The first 9 rows are patterns. Each new row is the sum of 3 different patterns, raised or lowered, with some noise. Before adding, each is slid sideways (what falls off one end comes back at the other) and multiplied by a number that may be negative. Names go in the order of the patterns.
(in the rows, 128 means zero)
Some rows, each with the names of its patterns after it:
[139 139 105 119 118 142 172 172 155 140 121 156 128 139 132 154 136  95
 131 145 136 161 122 125 151 126 123 108 132 172 118 113 154 109 125 130
 115 132 126 133 114 143 138 131 131] | k_839
[ 84 125 106 109 122 138 125 139 122 135 126 127 123 115 133 131 108 132
 131 118 125 122 101 128 128 146 135 130 119 163 150 135 118 135 107 158
  89 116 165 129 135 137 145 122 141] | k_512
[128 126 116 132 116 172 142 125 115 153 146 130 119 100 122 152 134 120
 135 139 153 128 101 136 151 120 116 124 131 110 132 105 128 116 116 131
 137 119  97 128 118 124 126 126 133] | k_678
[170 141 108 123 125 122 132 115 129 157 128 153 139 109 140 141 111 130
 132 137 142 117 122 114 128 125 139 121 172  84 126  84 114 130  93 147
 138 120 141 135 131 140 112 119 106] | k_725
[134 138 129 131 139 137 132 100  84 136 124 158 153 152 128 125 121 125
 132 172 131 131 132 127 138 136 137 107 112 133 129 116 120 153 125 107
 133 147 101 112 125 119 172 133 136] | k_895
[133 131 127 100 116 111 131  96 138 137 142 137 134 142 124 126 122 134
 130 108 110 151 120 110 138 113 130 144 118 123 119 126  98 128 150 154
 114 106 107  88 121 142 130 114 167] | k_944
[115 131 149 113 159 117 113 128  97 143 138 118 133  86 127 132 135 125
 164 131 108 150  91 134 106  92 135 129 131 129 114 132 143 130 129 107
 121 153 123 104 147 133 132 131 121] | k_916
[135 118 114 135 128 140 137 113 150 143 172 132 139 130 130 138 117 143
 108 168 153 123 128 122 131 120 172 170 122 147 103 147 124 131 127 102
 150 103 136 124 143 129 132 143 155] | k_71
[114 126 164 139 108 117  93 120 124 106 133 131 105 129 116 154 138 145
 155 123 128 131 120  84 130 141 119 151 132 119  97 140 122 172 115 137
 172 130 130  92 124 123 120 122 158] | k_791

New rows, each followed by the names of its patterns:
[142 137 105 164 125 156 115 108 147 158  77 151 134 108 118 142 167 157
 132 135 141 133 167 111 137 122 120 127  63 134 161 112 158 153 177 154
 110 140  96 173 143 143 119 138  86] | k_839 k_725 k_791
[ 73  99 114  89 126  87 138 109 141  54 108 126  70 129 120 120 116 143
  63 163  81  57  94 114 166 110 103 122  71  90 116 121 103 139 151 109
 146  94 132  95  74 120 140 125 113] | k_725 k_916 k_791
[122 124 100 100 160 109 128 138 166 134 133 156 160 129 113  67 174 155
 103 137 153 108 163 115 176 183 154 179 152 148 151 151  87 142 155 134
 173 135 135  93 160  95 179 122 195] | k_678 k_725 k_791
[ 95 119 141 122 149 135  80 109 146 144 180  89 163 180 140 121  88 138
 143 135 135 174 100  93 174 134 138 107 101 145 141 148 119 134  81 128
 108 169 126 144 137 126 131 148 147] | k_839 k_71 k_791
[ 86 162 124 121 125  94 120  94  95  83 142 127 144  97 134 162 113 102
  75 101 153 113 111 140 126 119 131  36 170 153 144 115 105 153  62 112
 117 122  87  86  96 115 113 119  79] | k_678 k_725 k_944
[164 136 136 176  99 166 191 137 152 121 148 148 151 159 149 199 113 165
  85 183 135 194 176 174 190 120  98 160 134 150 155 119 175 161 220 124
 141 169 164 166 128 158 161 176 127] | k_725 k_895 k_71
[136 104  91  74 107 100 116 161 107  92 119 103  78  73  99 130 140 154
 114 103 135 103  87 138 101 139 111  86 141 108  78 138 111 132 109 100
 138 105 143  74  77 126 116 118 130] | k_725 k_944 k_916
[ 80  88  90 107 118 115 142  95 119  92 148 103 123 164 103 100 102 148
  87 116 143 112 152 137 134 123 149 154  97  95 104 128 100 148 110 106
 109 107 135 124  95 162 112  87 164] | k_839 k_944 k_71
[106 111 155  96 141 148 118 122 111 123 114 118 149 149 105  82 148 112
 156 119 101 151 119 138 123 146 123 131  75 138 136 146 148 146 168 115
 119 114 123 132 187 120 145 135 140] | k_725 k_895 k_71
[208 149 188 159 158 153 146 124 144 141 167 162 124 171 129 114 161 148
 120 147 157 154 172 165  96 135 157 138 173  83 117 169 142 159 171 124
 174 155  97 138 176 117 176 155 153] | k_512 k_678 k_916
[169 173 132 138 110 181 178 137 168 190 151 179 118 116 168 170 174 162
 135 165 118 140 137 153 155 152 141 149 150 146 149 157 155 202  91 159
 131 137 130 146 175 197 165 130 148] | k_678 k_725 k_895
[ 61  91  65  89 155 120  71 114  92 107 107  83 104 113 143 106  35 134
 103  84 137 108 113 110  97 132 106 159  89 123 117 113  62 101 131 122
 120  83 111  97  82 102 128  77 129] | k_839 k_512 k_916
[ 97  79 111  99 138 118 112 123  97 123 104 136 104 140 100 136  51 166
 141 146 120 101 134 109 101 112  82 118 150 125  92 113 137  33  86 141
 123  89 156  93 128 100  53 106  82] | k_678 k_725 k_944
[144 161 165 144  94 175 135 121 149 148 143 132 112 127 143 161 130 127
 159 103 140  84 138 117 123 133 106  94 119 144 137 139  99 105 125 148
 145 153 140  91  98 120 123 162 126] | k_839 k_725 k_71
[112 108  54  70 102  97 139 153 134 125 103 118 104 150 162 107 115 143
 113 131 121  98  91 114 103 113 112 132 166 117  72 156 170  93  86 118
  92 171  93  98 154 117 118 130 148] | k_512 k_678 k_895
[159 135 130 106 133 158 121 115 146 111 115 148 141 122 119 116 122 174
 113 114 122 100 133 114 124 133 165 135 125 101  94 129 118 147 179  96
 139  49 110 121 124 127  90 123  97] | k_895 k_916 k_71
[132  84 101 143 115 114 140  64 124 157 108 135  60  96 143 109 106 102
 112 118 106 110  81 184 104 128 119 126 134  99 142  98 157 134 131 116
 113 103 138 122  89 122 104  84 116] | k_512 k_678 k_916
[123  98 104  90  80 136  78  87 123 172 108  85 120 121  81  80 130  74
 149  96 119  98 100 108 108 141 111 125  94  80  94 120 131 112  91 157
 118 163 122 116 195  95 104 139  99] | k_725 k_895 k_791
[147 134 119  86  77 112 125 123 145  91 136  83 114  85 122 139 128 132
 106 159  88 110 179 115 136 112 114 133 124 152  88 132 130 120  98 131
 137 105  92 121 151 131 102 118  88] | k_512 k_895 k_71
[ 78 146 126 125 148  93 191  58 143  69 118 127  96 150 151 143 138 129
 126 104  88 104  81 194 130 145 116 128 103 128 150 115 154 103 161 164
 107 121 137 116 138 167 139 144 144] | k_839 k_725 k_71
[ 98 107  72 150 109  92 114  80  86 107 124 131 109 117  81 134  82 106
  60 111  99 115 138 120 128  69  82  90 111 114  92  71 154 113 131  74
  57 126 106 146  84 118 122 115  96] | k_725 k_944 k_71
[ 87  63  94 111 108  65  83  65 106 106  65  99  51  97  91  95  82 122
 119  61 106 104 112  94  75  63  60 124  76  57  99 123 145  85  79  82
 110  99  72  93 102  92 102  83 100] | k_678 k_944 k_71
[110 105 145 135 184 172 182 171 141 108 154 136 149 160 146 165 156 179
 146 148 140 134 169 116 156 111 148 133 114 144 172 123 149 184 145 151
 149 119 133 162 214 164 147 102 157] | k_916 k_71 k_791
[142 154 138 150 160 213 171 164 114 159 141 168 131 139 185 145 189 139
 151 153 186 111 117 140 166 171 151 155 170 161 162 108 130 143 164 142
 138 146 159 152 141 194 185 150 159] | k_512 k_678 k_895
[125  90  89  93 109 153 128 133  89 100 126  93 137 115 126 134  97 120
  97  98 122 131 102 145 135  97  90 116 142 128 115 136 100  90  97 123
  81  74 110 123 170 113 111 132 109] | k_916 k_71 k_791
[103  74 104  98 106  88  85 171  70  69 112  78 120 132  94  74  64 123
  88  95  70 103  73 134 124 105 110 132 123  57 117  85  78  68 103  94
 145 124 133 122  93  69  53  61  67] | k_839 k_512 k_71
[ 72 131  92 108  95 107  33 110  82  82 102  72 125  71  82 116 147  92
 117 122  82  88 110  90 108  77  78 124  61 101 140 118  82  67  72  82
 110  83 122 106  63 126  64 120  83] | k_725 k_916 k_791
[139  88 160 164 122 172 133 118 117 128  95 123 122  56 170  69 152 176
 148  91  96 110 136 147 154  97 115 149 117  96 107 150 111  90  98 124
 125 126 137 115 108 118 147 119 116] | k_678 k_895 k_916
[ 88 151 132 173 152 139 138  98 120 132  78 107 128 131 163 134 114 139
 130 118 129 112 133 107 125 125  82 133  80 119 134 159 111  80 113 115
 106 174 120 138 129  56 104 105  90] | k_512 k_916 k_791
[112 128 105 174 169 153 135 151 108 151 174 144 132 127 136 138 108 180
 169 148 167 149 136 176 144 172 122 171 150 149 180 154 131 112 162 126
 151 116  95 148 122 126 153 158 110] | k_839 k_895 k_944
[124 153 120 109 127 124 155 164  83 140 105 122 116 103 146 162 146 119
 117 121 119 114 141 121 128 117 170 146 145 119  89 117  82 128 162 120
 147 110 133  98 103 158 134 119 118] | k_839 k_944 k_791
[137 120 120 138 154 168 155 170 203 194 153 119 146 133 151 122 178 119
 179 198 144 127 148 118 128 183 163 147 180 106 160 116 157 148 141 152
 101 145 150 145 129 123 195 167 136] | k_512 k_71 k_791
[162 151  93 153 130 130 107 130 138 165 182 183 165 140 137 117 179 154
 160 176 147 132 124 140 131 157 129 150 157 151 135 171 129 172 137 136
 146 155 100 143 159 121 144 133 134] | k_839 k_512 k_725
[160 153 163 201  94 162 142 129 118 153 120 150 237 143 171 144 157 174
 122 132 125 190 167 140 158 169 172 167 177 121 186 179 129 144 169 138
 156 205 139 145 187 118 163 156 153] | k_678 k_944 k_916
[112 127 125 124 132 133  99 145  99 182 149 140 134 138 164 141 124  61
  93 130 108 133 146 110 125 133 101 156 134 156 158 117 128  60 136 111
 107 118 152 137 132 122 124 125  95] | k_839 k_678 k_791
[162 169 149 155 176 158 129 175  91 135 139 166 160 116 146 136 140 198
 164 176 128 154  66 126 167 155 167 131 152 139 101 159 148 133 199 144
 132 138 139 170 135 129 129 185 121] | k_895 k_944 k_916
[233 175 149 159 168 162 184 126 186 150  88 128 131 154 184 148 148 190
 156 102 145 141 183 172 146 151 144  98 197 127 105 136 151 135 161 177
 138 185 124 187 158  99 124 176 199] | k_839 k_916 k_791
[111 132 104 121 125  98  63 132 131  82 122 117 156 134  89 108 135 135
 130 156 112 148 114 122 122 101 129 120  79 128 155 120 128 122 101 124
 117 148  84 119 117 119 101 116  99] | k_839 k_512 k_791
[ 65 147 129  53 114  81 121 125  54 129 127 103 124 100 121 139 113  86
  51 120 116 125 109 142 103 101 122 107 108 139  99  70 121  92 110  96
  90  95 101  89 108  87 100 123 106] | k_839 k_895 k_916
[140  96 149 105 170 148 141 159 139 134 134 144 125 122 152 109 120  92
 152 154 166 147 146 182 131 137  87 131 156 118  76 161 138 162 140 132
 139 125 153 103 142 106 121 118 164] | k_839 k_944 k_71
[133 151 108 165 139 168 214 178 148 128 107 100 131 206 173 128 178 125
 148 156 119 146 160 153 148 186 156 173 174 152 172 138 165 178 147 140
 147 153 172 165 105 201  99 151 121] | k_725 k_895 k_944
[ 56  92  66 127 115 103 128 134  95  95  66 119 121  95 122  91 143 143
 141 114 124 126  80 114 114 115  69 158 159 114 125  61  77  67 123 129
 108 104  77 111  99 114 135 102 130] | k_839 k_895 k_71
[163 150 101 153  94 144  96 110 177 181 180 153 104 161 155 144 135 125
 140 147 131 117 164 176 140 135 164 123 153 139 138 206 119 109 166 120
 148 153 123 146 105 138 129 156 151] | k_839 k_678 k_916
[131 130 139 126 160 126 153 148  97 103 119 131 137 120 108 122 150 127
 113 103 145 104 128 104 110 141 144 131 143 136  63  97 156  75 144 103
 124 128 149 131 139 182  91 109  86] | k_512 k_944 k_71
[144 165 143 177 152 154 205 150 139 129 133 151 213 144 153 231 157 135
  97 154 181 174 196 186 137 144 205  95 170 147 166 186 163 181 144 181
 136 142 131 169 150 170 190 171 129] | k_725 k_944 k_791
[131 191 150 128 171 143 166 120 184 168 193 161 119 148 165 151 143 107
 139 137 164 151 181 185 191 208  97 140 126 147 149 156 157 168 156 191
 162 155 140 147 129 191 203 162 167] | k_512 k_895 k_71
[144 129 133  96 125 135 117 144 177 133 114 146 138 170 158  99 143 106
 131 113 137 149 126 129 129 156 125 124 147 143 126 100 126 123 122 147
 164 175 147 146 148 137 133 135 134] | k_839 k_895 k_944
[100 128 129 154 106 103 113 128 109 105 162 119 105 129  87  79  98  73
 111  92  65  81 111 100  71 115 105 135 175  82  98  81  76  85 106 110
 119 104 108  61  95 138 115 110 132] | k_839 k_678 k_895
[132  76 123 140  83 103 102 104 134  97  95  78 115 141 136  71 133  71
  68  56 102 114  54 158 104 104 107  84 102 111  89  51  97 141 127  96
 108 117  99 107  81 118 124 128 126] | k_678 k_725 k_944
[113 133 105 152 111  93  77 114  93 133 101  92 138  93 108 119 122  86
  84 100  98  79 108 109  91  58 101 109  92  83  89 110 136 128 100  91
 116  91 104 109 127  45  27  60 103] | k_512 k_895 k_71
[126 158 178 171 117 140 125 115 132 140 106 161 107 127 117 173 165 143
  80 187 149 133 181 125 125 131 180  93 145 151 179 166 174 151 140 173
 139 131 128 149 129 135 141 140 161] | k_839 k_512 k_944
[108 184 129 150 130 104 124 133 133 141 144 167 143 153 128 152 107 224
 166 164 177 153 176 101 133 155 132 176 135 159 129 151 164 111 138 182
 173 155 115 117 160 148 111 176 146] | k_725 k_916 k_791
[110 157 112 168 145 119 162 102 164 135 117 131 127 160 140  93 138 153
 119 128 143 140 151 145 153 129 116 125 107 132 129 125 123 159 179 126
 112 108 113 119 127 155  77 104 123] | k_839 k_944 k_71
[147 155 102  99 111  86  93 179 101 148 133 115 119 121 169 127 148 129
 115 127 148 127 134 123 140 141 131 142 139 119 155 161 125 136  92 141
 144 141 150 116 137 127 126 109 151] | k_839 k_916 k_71
[163 124 159 153 163 150 139 198 156 139 127 193 173 145 119 111 108 137
 156 136 138 173 156 142 102 151 170 140 145 161 118 123 142  82 148 156
 155 137 158 152 136 132 135 141 133] | k_839 k_678 k_944
[187 148 171 124 152 151 155 191 186 174 110 100 193 161 176 161 177 126
 114 150 159 148 246 150 151 168 125 145 128 161 140 128 144 180 125 142
 184 131 127 148 175 109 131 142 156] | k_839 k_895 k_944
[125 180 123 119 160 121 199 145 124 128 148  94 156 127  93 206  94 197
 179 178 140 139 128 130 104 112 116 138 150 138 119 152 175  80 117 139
 138 147 135 133 130 140  80 139 106] | k_512 k_725 k_916
[122 150 131  72 114 132  81 107 103 122 104 144  65 104 109  95  93 123
 135  91 105  63 155 150  52 118  84 112  90 113 103 125  92 132  77  77
  94 151 139 137 103 114 137 147  74] | k_512 k_895 k_791
[102 134 138 151 148  96 130 174 128 163 147  99 134 170  83 133 125 130
 156 142 118  78 147  98 149 137 172 128 119  88 121 136 132 188 151 117
 137 130 149 164  93 135 104 210 181] | k_678 k_725 k_916
[ 79  39 112  98 168  96 135  53 105  94  70 101 115 144 104 111 112 119
  89 127  87  46 102 117 144 145 134  95 133 122 120  96  65 110  94 144
  86  94 126 137 104  91 166 133  90] | k_678 k_895 k_791
[178 123 182 147 153  97 120 106 115 132 116 171 156 141 172 125 122 114
 138 144 141  85  94 112 118 137 104 132 163 150 120 103 139 104 176 146
 134 122 127 116 157 113  97 108 139] | k_678 k_916 k_791
[181 204 168 172 181 168 146 187 128 160 130 140 159 139 180 146 183 112
 167 142 147 130 104 149 169 205 145 133 125 180 123 113 140 143 217 146
 122 173 172 137 159 192 118 148 148] | k_678 k_944 k_791
[127 112 157 155 155 153 125 149 160 156 117 146 160 137  91 172 142 187
 171  76 153 111 133 161 131 109 122 128 145 164 182  93 153 124 103 127
 155 142 155 157 103 116 114 137 164] | k_678 k_725 k_895
[ 37 106 106 106 154 110 105 149  92 136  65  77  96  74  78 115 119  99
 141 102 151 139  72  93 153 107 115  95  77 106 113 122 114 130 110 131
  77  99 129 129 130 124  96  93 143] | k_725 k_944 k_916
[132 151  87 100  94  76  90  75  91  79 118 120 110  70 113  93  45  93
 108  95  98 163  97 141 118 102  89  99 119  75  94 141 129 119 122  89
 108  93  95 120 105  80  89 125 101] | k_512 k_895 k_944
[153 129 163 127 117 160 115 189 136 133 116 184  93 116  54 123 174 117
 130 157 132 148 159 139 132 105 131 123 186 149 107 154 150 154 116 109
 147 168 142 159 159  96 107 168  71] | k_678 k_725 k_71
